The first 9 rows are patterns. Each new row is the sum of 2 different patterns, raised or lowered, with some noise. Before adding, each is slid sideways (what falls off one end comes back at the other), maybe read backwards, and multiplied by a number that may be negative. Names go in the order of the patterns.
In the rows, zero is written as 128.
Known rows, each followed by the names of its patterns:
[148 155 157 147 127 123 143 149 111 109 122 150 132 104 107 144 160 124
 128 150 108 106  97 140 148 105 148 122 120 146 140 125  97 161 147 101
 155 120 129] : A
[160 139 143 146 140 131 104 119 124 143 139 145 132 130 120 155 160 143
 159 123 126 130 139 126 111 154 141  99 117 100 126 117  98 138 161 134
 128 117 124] : C
[108 151 121 109 149 126 158  98 115  98 135  96 126 128 143  98 125 115
 107 109 134  97 136 104 123 134 134 129 114  97 118 144 151 129 122 117
 119 104 107] : D
[142 133 143 124  99 135 135 139 107  97 116 138 153 108 103 158 153 138
 123 160 135 138 101 114 129 148 101 136 120 116 156 131 135 140 140 135
 150 102  99] : W
[120 126 111 143  98 159 157 160  97 120  97 120 133 100 106 156 102 151
 142 132 118 116  96 123 154 125 127 100 113 125 100 107  95 138 161 151
 130 145 154] : T
[109 116 128 111 113 120 118 143 111 132 148 139 124  95 104 118 139 139
 115 161 108 119 115 148 146 122 117 160 109  96 150 108  98 128 101 144
 147 156 147] : E
[109  98 116 124 154 110 102 105 141  99 158 135 146 157 145 128 113 147
 123 101 135 133 116 115 159 111 154 119 111 161 131 119 124 132 108 114
 139 129 129] : H
[125 155 100 126 100 157 141 125  96 146 159 152  96 150 108 112 130 154
 130 156 146 146 158 151 159 135 158 108 130 101 107 105 133 143 113 133
 128 152 113] : S
[140 156 134 135 144 121 147 149 135  99 142 148 141 100 143 100 137 147
 103 128 122 151 147 160 126 125 103 160 134 155  98 106 117 116 135 108
  95  98 156] : Q

New rows, each followed by the names of its patterns:
[103 101 109 131 128 132 187 107 101 158 144 147 115 143 131 135 185 128
 116 149 177 177  93 120 135 110  97 152 152 153 126 146 141 175 109 129
 152 118 116] : A W
[ 70  85  69 109 113  80  77  54  72  64  72  84  61  98  97 104 120 118
 121 110 101 102  95  44 133 118 113  63  87  71  59  85  39  50 124  66
 111  90  90] : C T
[128 127 103 123 102 116  99 155  86  93  83 164 102 172 117 138 172 127
 110  95 137 114  98 134 147 130 106 127  99 152 127 118 153 111 126  97
 137  94  98] : D H
[147  96 111  87 164 152 160 129 151 126 115 141 165 122 115 145 164 111
  95 120 110 135 123 114 136 133 152 147 156 119 103  84 161 151 161  90
  95 106 115] : D Q
[135 121 135 148 153 166 145 125 123 150 133 116 164 181  98 121 136 120
 159 100 135 171 148 111 125 152 153 148 168 178 164 147 146 103 148 128
 124 134 166] : C H
[136 127 172 181 134 174 124 116 143 116  98 141 134 182 166 169 107 159
 143 131 155 160 172 161 172 172 173  97 119 114 163 120 137 148 159 141
 135  93 141] : D T
[ 83 108 151 100  98 132  90 150 143 138 108 100  98 120 144 127 151  88
 106 143  89 131  88 127 160 153 107 140 164 111 126 123 164 115 162 178
 135 110 103] : T H
[138 114 124  95 141 143 117 117 105 115 146 140 156 112 108 149 138 177
 127 116 120 151 116 106 108 159 121 117 145 115 148  93 150 140 158 109
 145 145 162] : D Q
[155 107 136 164 175 112 149 168 198 111 143 146 141 128  91 173 180 139
 169 146 138 159 135 123 122 202 171 113 164 128 146 182 161 196 153 158
 156 168 164] : A D
[111  91 115  97  96 148 156 149 105  97 136  84 110 111 122 104 107 164
  91 128 123  87 106 126  77  95  96 115  98 125  99  85 122 141 103 110
  99 141 144] : A D
[161 139 177 155 141 139 144 137 106 154 103 125 173 158  76 126 122 145
 115 115 149 167 161 143 147 100 130 123 152 137 132 113  82 145 131 176
 119 142 131] : C Q
[131  95 110  70  81  95  72  97 149  67 163 111  86 139 111  80  93 147
 119  97 115  83 103 120 120 104 107 147 139  88 117 164 132 109  81 135
 108 164 122] : A T
[112 133 113 150  73 135 130  87  98 120 136 128 107 145 155 161 101 123
 108 118  82  76  76 109 107  97  94  90 127 137 142  78 126 111  95 109
 154 126 107] : W S
[102 100 121 151 131  77 142 146 165  83  81 129 148  87 116 125 176  94
 117 156  99 106 129  81  96 113 126  70  75 143  71 146 121 125 114 112
 100 112 137] : A S
[140  77 144 120 121  96 122 147 133 115 127 117  85  69  79 102 117  98
 115  97 161 105  89 110  84 113 121 129  80 137  77 106 140  97  80  96
  86 167 138] : W T
[131 140 135 162 162 181 168 119 131 144 159 191 179 105 166 131 106 147
 123 135 164 110 177 187 180 126 159 161 161 172 195 160 155 175 189 169
 135 131 120] : C T
[112 106 102 151 110 128 109 127 129 131 102 115 120 138  78 141 135 102
 114 138 124  97  90 115  88 100 123  82 129 121 168 114 124 139  88 140
 118 105  81] : A S
[164 143 139 173 148 157 195 123 158 172 171 142 168 152 133 166 182 121
 155 142 187 127 148 157 174 139 114 168 179 162 142 145 170 159 130 138
 169 194 178] : A D
[103 113 113 110  97 132  93 141  87  75  75 112  93  69  86 102 107 103
  85  87 119 118 105 125 119 156  81  78 142  96 119  96 100 115  83  71
  77  98 100] : C H
[155 183 139 148 140 117 139 127 162 102 152 168 165 106 135 141 119 138
 137 108 190 108 149 158 152 110 127 131 125 166 153 166 129 132 162  93
 133  93 128] : T H
[138 165 178 153 111 135 200 180 199 140 147 196 167 194 193 175 144 201
 170 170 151 152 160 173 170 123 172 166 211 175 198 185 189 121 170 193
 196 129 119] : W Q
[140 155 182 146 163 115 115 146 154 148 130 163 167 147 215 142 157 131
 169 161 160 197 142 167 216 190 155 123 140 165 119 125 181 183 179 137
 144 169 173] : A T
[164 133 150 174 132 190 129 116 147 157 135 180 177 149 120 106 151 120
  99 114 206 189 151 146 176 203 171 144 121 149 207 164 145 144 124 156
 199 102 161] : W T
[118 149 123  83 131 114 114 111  74 155 118 141 126 109  96  81  89 111
 139 139 107 124  98 100 104 115 104 125  90 142 154 139 126 113  98  88
  95 157  77] : D E
[160 122 123 121 150 175 145 116 146 158 157 156 128 135 149 100 140 128
 152 152 151 109 150 153 115 129 158 127 117  99 179 151 137 143 164 149
 140 151 122] : D E
[138  97 103 144 167 164 140 145 115 133  99  96  96 153 115 104 118 134
 147 146 118 118  87 118 146  96 118 189 104 116 173 132 147 110 101 163
 127 114 135] : E H
[113 117  94 123 119 134  71  96  97 163 144 122 120 102 136 162 134 112
 101 105 129 117 104 142  87  97 109 161  99 118 113 162  80 139  92 111
 140  97 136] : D Q
[100 141  92  68  49  99  72 119 118  83 105  77  66  69 100  89  74  60
 121  56  81 114  97  85 113  68  99 124 118 113  61  96  99  58 105  90
 107  85  69] : E S
[ 63  72  83 135  91  91  76 107 113 108  91 119 103 101  87 116 100 125
 115 119 111 103  99 101 125  92 106  78 102  73  89 105  86 120 101  88
  74  89  90] : C S
[ 70 103 137  57 125 122  92  56 113 112 138  82 107  83  77 114 133 123
 103  93  77  64 125  89  85 115  87 121 107 101 107 101  72  65  93 122
  84 102  99] : E H
[148 153 192 156 138 170 197 166 104 117 138 171 138 123 165 135 161 126
 131 153 126 171 161 166 141 187 126 103 180 158 106 164 119 183 193 200
 145 178 136] : A T
[ 98 108  68  99 125  69  84 119 108 100 119 143  75 156 104  60  77 122
 133  99  83 162 128 115  67 117 143  87  97  94 138 111 102 126 143 158
 131 145  84] : A S
[ 83 113  85  79  98  83 102  99 105  77  89  75 132 137 121  94  91  72
 137 115  83 122  83 113  99 105  72 114 123 128  95 112 100 122 141 119
 144  72  70] : C Q
[174 163 165 136 138 114 140 173 157 119 165 169 160 127 141 131 146 140
 111 146 163 177 163 160 130 147  94 181 152 174 101 107 139 140 122 140
 140 100 177] : E Q
[127 131 140 144 111 134 119 142 105 147 156  97 149 107 184 124 122  87
 156 139 157 105 165  96 118 128 142 123 164 130 157 146 151 169 145 164
 105 114 106] : D S
[149 137 154 123  93 113 131 154 113 112 140 134 109 120 154 138 137 107
 133 118 125 101 129 136 118 120 115 124 112 120 106 148 119  85 131 131
 132 115  93] : C W
[111 128 117 118 102 138 144 119 120 113 143 133 129 113 125 111  67 128
 104 141 110 108 119 136 114 119 139 135 153 180 127 158 143  97  73 105
 143 147 130] : C E
[110 131 130 141 182 130 128 133 100 155 137 130 111 200 112 109 108 167
 140 125 122 141 109  79 191 151 128 132 124 164 181 198 130 114  94 166
 127 126  99] : E Q
[109 116 139 131 177 118 151 125 173 146 145 129 118 135 138 116 134 133
 101 169 141 165  95 116 132 173 103 113  95 159 116 115 144 109 124 100
 165 161 128] : S Q
[100 162 130 164 108  99 150 150 117 104 125  92 132 156 103 118  95  81
 102 116 126 116 102  94 158  81 152 141 162 144 135  98 111 132  97  72
 149 144  91] : W H
[127 158 121 143 108 183 173 197 138 167 162 137 160 186 138 150 151 174
 179 149 172 129 143 167 160 186 160 177 167 181 139 140 124 211 163 167
 158 146 181] : D Q
[149 150  94  99 113 145 126 102  93 120 124 112 123 144 108 105 111 123
 123  96 132 132 114 109 116 108  70 133 109 102 154  94 112 138 139 138
 128 134 120] : A C
[131 150 147 140 151 102 136 171 148 161 143 161 187 142 144 138 146 118
 163 167 177 137 175  90 156 177  98 143 105 191 170 201 132 168 119 170
 131 197 114] : D Q
[109  86 122  92  97 102  78  86 110 130 127 128 111 120  70 128 137 142
 107  94 110 126 108  69  77  86 144 124 110 108 106 109  94 124 148 123
  91 111 121] : C Q
[148 198 122 156 164 154 184 147 182 134 143 100 144 156 191 101 153 120
 172 193 164 169 153 181 185 196 104 117 135 151 158 132 137 139 138 154
 165 115 123] : W Q
[ 89  69  82 102  93  78 104 116  61  59  46 102 106  94  51 127  96  98
  54 120  85  68  80 132  74  84 119  85  86 104  89 106 127  95 104  49
  64  71  77] : E S
[102 140 133 168 165 180 157 149 154 175 119 146 117 137 172 174 162 157
 138 137 116 162 176 168 128 152 166 178 106 139 158 124 148 152 150 169
 142 114 141] : T E
[134 150 158 105 129 181 160 174 152 161 142 174 165 188 174 165 138 144
 174 157 184 119 190 142 157 114 131 152 169 159 146 163 184 168 156 183
 140  99 154] : H Q
[138 120 132 138 135  96 169 116 163 165  92 127 137 143 134 158 136 112
 106 129 155 166 151 139 135 137 138 146 120 179 111  96 101 100  92 119
 115 122 151] : C H
[115 136  98 142  83  86 132 144 168  93 105 147 129 104 160  95  90  98
 110 141 115 159 113 113 125 134  80 111 130 127 127 118 130 144 154 128
 112  70  81] : E Q
[122 162 137 145 148 135 155 135 116 140 129 115 129 107 118 165 125 112
 152 111 141 136 154 141 177 158 115 144 135 133 120 133 125 105 135 126
 159 165 156] : C H
[142 134 137 114 112 153 142 109 130 122 188 126 120 138 127 125 127 156
 127 178 125 104 155 128 108 123 100 167 156 152 129 175 140 151 113 159
 130 125 176] : T E
[106 150  96  96  61 146  94 109  90  62  84 101  86 107  80  73 147 120
 106  88  74  95 152  90  79  78 128 120 107  88  62 114 108  95 101 105
 102  79 104] : W Q
[ 89 126 133 108 119  69 146 124 124 128 105 116 163 141  87 128 104 133
 115 106 112  91 107 131 112 121  74 106 150 119 150  96 110  96 139 101
  86  98 115] : E Q
[122 194 180 181 189 157 179 170 201 173 165 121 181 172 156 124 195 158
 152 173 157 188 177 175 174 182 187 167 137 185 159 206 166 131 152 148
 162 147 140] : W Q
[139 127 170 128 111 103 146 131 141 132 172 115 112 179 103 101 167 127
 180 160 179 184 116 104 138 127 138 138 104 148 114 132 151 152 160 120
 122 122 142] : C E
[174 102 150  95  88 126  96 106 132  99 157 132 152 128 153 117 154 133
 182 136 111 168 165 133  98 113 107 102 102  78 107 134 152 125  86 108
 110 139 152] : C T
[147 139 136 155 164 116 130 167 184 130 160 119 146 152 173 155 158 152
 193 168 173 123 176 142 147 178 122 161 150 163 160 163 187 131 184 139
 122 111 119] : A S
[129 124 112 109  80 104 132 143  88  90  74  92  97 103  97 107  81 109
 135  98  87 112 109  89 120 116  82 141 108 124  62  87  61 115 106 102
  91 113  97] : D Q
[119 123 124 163 171 141 153 102 139 136 123 129 166 139 125  92 111 131
 144 150 133 118 137 122 146 158 169 145 122 152 121 166 121 110 159 146
  90 121 123] : C H
[148 166 117 115 159 133 189 123 110 118 180 117 152 136 167 158 155 143
 110 149 123 149 179 164 131 145 181 151 189 118 129 148 166 143 143 125
 115 116 162] : H Q
[127 111  99  90 139 140 111 129 125  82 123  93  84  59 141 132  68 133
  95 125 109 125 153  97 103  75 140 136  85  61 116 148 128  58 103 103
 121 102 126] : A S
[166 100 125 117 150  88 110 150  93 145 122 125 137 136 108 171 127 102
 109 183 162 134  98 162 163 188 103 118 157 121 126 154 176 155 129 146
 180 146 143] : A S
[130 122  87 126 134  99 112 139 100 150  76 139 119 159  72 137 111 141
  93 146 129 110 126 159 106 109  91 101 130 120 104 113  97 138 140 126
 119 114 121] : D T
[151  95  58 105 105 100 143 153 115 129  77 106 103 111  94  92  77 145
 164 115  71 149  77 118 107 121 108  90 120 141 126  73  81 102 126 106
  71 108 130] : A T
[110 113 102 125 111  64 112  91 137 114  95 137 102 131 142 153  88 127
  70 152 134 113  84 102 106 101 139 109  74  83 143 141 165 128 126 107
 122 155 152] : H Q
[145  74 121 144 150 122 111 110 139 144 123 109 114 115 106 149  59 109
 164 137  99 126 132 141 121 103  87 146  86 122 137 100  93 114 136 151
  90 109 117] : W S
[116 180 154 119 131 166 157 144 181 127 155 100 106 146 115 148 128 141
 199 189 153 125 172 163 163 142 173 155 160 188 173 160 128 129  95 160
 142 101 163] : T H
[124  78  82 148 101  75 123 111 117 143 127 127  99 125 101 136  99  71
  75  86 128  91  54  61 138 142 120 105 128  96  76  87 131 127  60 133
 111 104  99] : A Q
[171 114 124 116 158 150 123 121 188 130 178 143 116 132 141 105 123 129
 120  95 100 107  92 162 137 158 143 150 125 130 159 155 138 110 136 131
 108 137 145] : C S
[132 164 175 167 113 195 181 146 188 164 154 176 131 133 126 121 198 193
 147 168 157 170 192 136 167 143 158 173 169 178 156 182 170 124 151 121
 178 137 164] : W E
[151 164 175 137 108 114 167 157  95 123 170 149 137 163 152 170 143  98
 157 143 147 113 149 113 116 176 144 145 133 124 134 156 139  96 130 121
 166 110 140] : W H
